There are 3 ways to turn a row about zero (a turn may also mirror it). The second row of each pair is the first, turned, with some noise. The first 30 pairs use one turn. New pairs use 3 turns, one after the other, and a turn may come again.
Some pairs, each with its turns in order after it:
[-12  15  15   5  20 -22   1   0  22]
[-20   1   0   4  -5   4 -24 -17 -28]  Q437

[ 11   6  22  22  15 -23   1  23 -17]
[-26 -18  36 -13  -4   9   9   1   4]  Q23

[  1  -4  -1  17  10  21 -14  17  15]
[-27   2 -14  -2   6   7 -16  16   3]  Q23

[  8 -20 -12 -19 -20  -6   8 -20  -7]
[ 11  -2   2  22   7 -18  -1   2  33]  Q437

[ 22  -9   6   7  22  13 -21 -14 -12]
[-14   5  20  23 -11  -8 -24  11   4]  Q23

[  3  22  12  16  20  18  -5 -19  11]
[-17  15   2 -25 -27   9  -5  -7  -2]  Q437

[-14  -4  -7 -18  -5  16   6 -12 -23]
[ 10  -9   7   2   9 -18 -11 -19 -20]  Q53

[-20 -16 -21  16  13  -7  14  14 -17]
[-26  22  13  16   5  -4  -7 -24   2]  Q53

[  4 -17 -21  12   6  -9   8  15 -17]
[ -1 -18   6   8  14   8   3   1  29]  Q23

[  7  -9   7  20 -20 -10  12   4   7]
[ 6  9 11 11  0 -5 11 15 21]  Q53

[-11 -11 -16  10 -21   5   7 -11  16]
[12 10 -7 30  6 -7 -6  9  1]  Q53

[ -8   0   4 -15  18  20  21 -14 -18]
[  5  31  10  22   0  11   8 -13   4]  Q23

[-21  17   4  22 -22  20  -4  21   3]
[-11  -9 -22  -8   9  31   6  14 -22]  Q23

[-14  -6  17   0  20 -17  10 -11  16]
[-16  -3   2  13 -14  -9 -10 -24 -15]  Q437

[ 14   8 -21  -7 -16  19  13 -13  -1]
[ 8 -3  3 -5 -7 10 -8 16 34]  Q437

[-15  21   0  -1   3   5  11  -8   8]
[-13  -9 -11  -6 -16   8 -17   1  -1]  Q437

[ -7  13  -4  -5 -22 -20 -14 -11 -14]
[  6 -28  15   9  20   9  -2   1   4]  Q53

[ 14 -12 -16 -18  18   9  12 -22  -8]
[ 12  19   5  27   1 -15  -1  -6  19]  Q23

[ 10   5   5 -21   5 -15  -8  12  22]
[-15  -6  25   0  18   0 -17  -3  -8]  Q437

[ 20 -22  -2   2   8   4  11   8  12]
[  8  20  -5  -1 -23  -1   8  -6  11]  Q53

[  4  -3 -12  -8  18  -9 -15 -14  -8]
[  5  -1   2  -3   6  24  -5 -18 -12]  Q53

[-22  17  14  -3 -18  11   7 -23 -19]
[-14  -6 -37 -13 -10 -13  -1   0  19]  Q437

[-16 -12 -12   9  17   4  11  -1 -14]
[ 3  6  4  6  7 21 -1  3 27]  Q23

[  5 -18 -21 -18  19  -2  -6  -8 -17]
[  9   3   3   0  -4  14  -5 -38 -10]  Q53

[-15  -1  21  -8  12  10  -9   9  -8]
[-16  -7  -3 -11  -2  -7  15  -2 -19]  Q53

[  6 -10  16   5 -13   9  -7 -10  23]
[ 19   7 -12   6  -1  -1  19  19  -2]  Q53

[-10  18 -15  22  11 -16 -11  -5 -10]
[  6 -13   4  -4 -24  17   6  21  14]  Q23

[  8  20  10  15  17  15  -8   1 -18]
[-21   3  17  17 -16  15   5  14  -8]  Q23

[ -7 -11 -10   7  17   8 -17  14   7]
[  6   1  15  -3  -8  -1  11  10 -23]  Q437

[  0 -16 -23  14  11   8  -4  -9 -18]
[ 15  15  -2  14 -17   3  21  15   2]  Q437

New pairs. What belongs after each?
[ 12  -3  20  18  -3   6 -18 -13 -11]
[ 12 -16  -6 -14 -24 -16  11  -8  -5]  Q53 Q437 Q437

[ 20  -9  22   3   0   2 -18  -7  13]
[  8  19 -19   2 -11 -13  15   5  -8]  Q53 Q437 Q53

[-5 13 11 13 12 14 15 19 18]
[ 11 -16  10  19   5   5 -19 -20  -4]  Q437 Q437 Q437

[ 21  19   9  -6 -20  23  21   6  15]
[-31   7  30   0 -15   3 -19   2   6]  Q53 Q437 Q23

[ 11   0   8  -6  -6  14 -18  13 -21]
[  7   0 -17  -7  15 -23  -8   6   5]  Q437 Q53 Q437

[-19   0  22 -21  20  17  17  19 -12]
[ 11 -15  34 -12 -13  13  16  21  -9]  Q437 Q53 Q23

[ 18  10   5   7   9 -10  14  16  13]
[ 16   1 -11 -14   6  -1  16 -17  -7]  Q437 Q437 Q23

[ -7   3  15  -4   7   2 -10   4 -14]
[-4 -4  8  1 17  4 13  5 -9]  Q437 Q53 Q53

[  2 -15   6 -13 -15   3  -5  14  22]
[ 22  11 -16 -15  -1   8   4   0  14]  Q53 Q437 Q53

[ 11  -7  -2 -15  21 -10  -3 -12  21]
[-18   0  -7   2  25   9 -20   3  -2]  Q23 Q53 Q23

[  2 -19  20   1  -9  -2 -22  10 -13]
[ -2  17   2 -27   9 -21   8   9  -7]  Q23 Q23 Q437

[ 16 -21 -10  21 -21 -20 -20  11 -11]
[ -3  12  43 -21  -5  -1   8  11   0]  Q23 Q437 Q53

[ 10  -9   3   5   1  -8 -21  22 -21]
[  2  21  -1 -18   9  11  18   8 -15]  Q437 Q23 Q23

[  9 -21  22 -11  -4  13  -9  -3 -15]
[ 17   1   1  -2   1   8 -22  29  -2]  Q437 Q437 Q23

[ -6  14  11   5  20  18  -2 -19 -10]
[ -9   6 -12 -13   5  27   9  -1  17]  Q53 Q437 Q23

[ 15  16 -12  10  -9 -11  -5  -5 -19]
[ -6 -16 -17  -5   0 -21  12  -6  -5]  Q437 Q437 Q53

[  5   9  17  -8   3  19 -10   9   2]
[17 19  1  5 -6 15 -8  8  1]  Q53 Q23 Q53

[  8  -9   2  12 -13  16  13 -13 -18]
[ -2   2  -2  24   8  23 -13   3  -4]  Q437 Q23 Q437

[ 23 -12  17  10  -2 -23 -10  22  -9]
[  5  -6 -32   4  -2  12  15 -17  20]  Q23 Q53 Q437

[-19  19 -18  23  21  12  11 -13 -14]
[-29  -7 -17  10  13 -27 -10 -13  14]  Q437 Q437 Q23

[-18 -19   9  -5  13 -17  17  -7  -2]
[ -9 -22  21  -1  14   5 -11   7   5]  Q23 Q23 Q53

[ -3 -21  18  -5  11 -17  -5  12  22]
[ -7 -17   9 -32 -11  -7   1   1  11]  Q53 Q53 Q23

[ -4 -15  -8 -21  10  -4  -9   9  -8]
[-11 -29  -2   3  -7 -12   2  -8  -1]  Q23 Q23 Q23

[-16  -6  10  -3  16 -10  16  20   8]
[  1   3  -6  13   2   0   8 -19 -27]  Q53 Q53 Q437

[ 18 -13 -16   6  18  12 -22 -20  16]
[-14  -4   0  16 -37 -11  20  -7   6]  Q437 Q53 Q53

[-20 -13 -12   7  14 -15  10   0   6]
[-10  15  -7  -5 -10  -8  24 -10   5]  Q437 Q23 Q53

[  1  18  19  13 -16  12   0  -7  14]
[18 15  8  2  0 -5 23  2 17]  Q437 Q53 Q437

[ -4 -18   7 -11  15  17   2   8 -17]
[-17  -3  -6 -15  -1  -3 -14 -22  -1]  Q23 Q53 Q53

[  1  18   3 -14 -22  -6  14  -9  22]
[  2   7   7  -8  -7 -15 -25   0 -24]  Q23 Q53 Q23

[ -9 -18   0  12  14  22  12 -18 -12]
[-22 -18   6 -26   3 -14  -4  13  -3]  Q437 Q53 Q23

[  1  17 -12 -19   0  -6  20   1 -17]
[  1 -11  10  -3  -8   5  -4  27 -19]  Q437 Q23 Q437

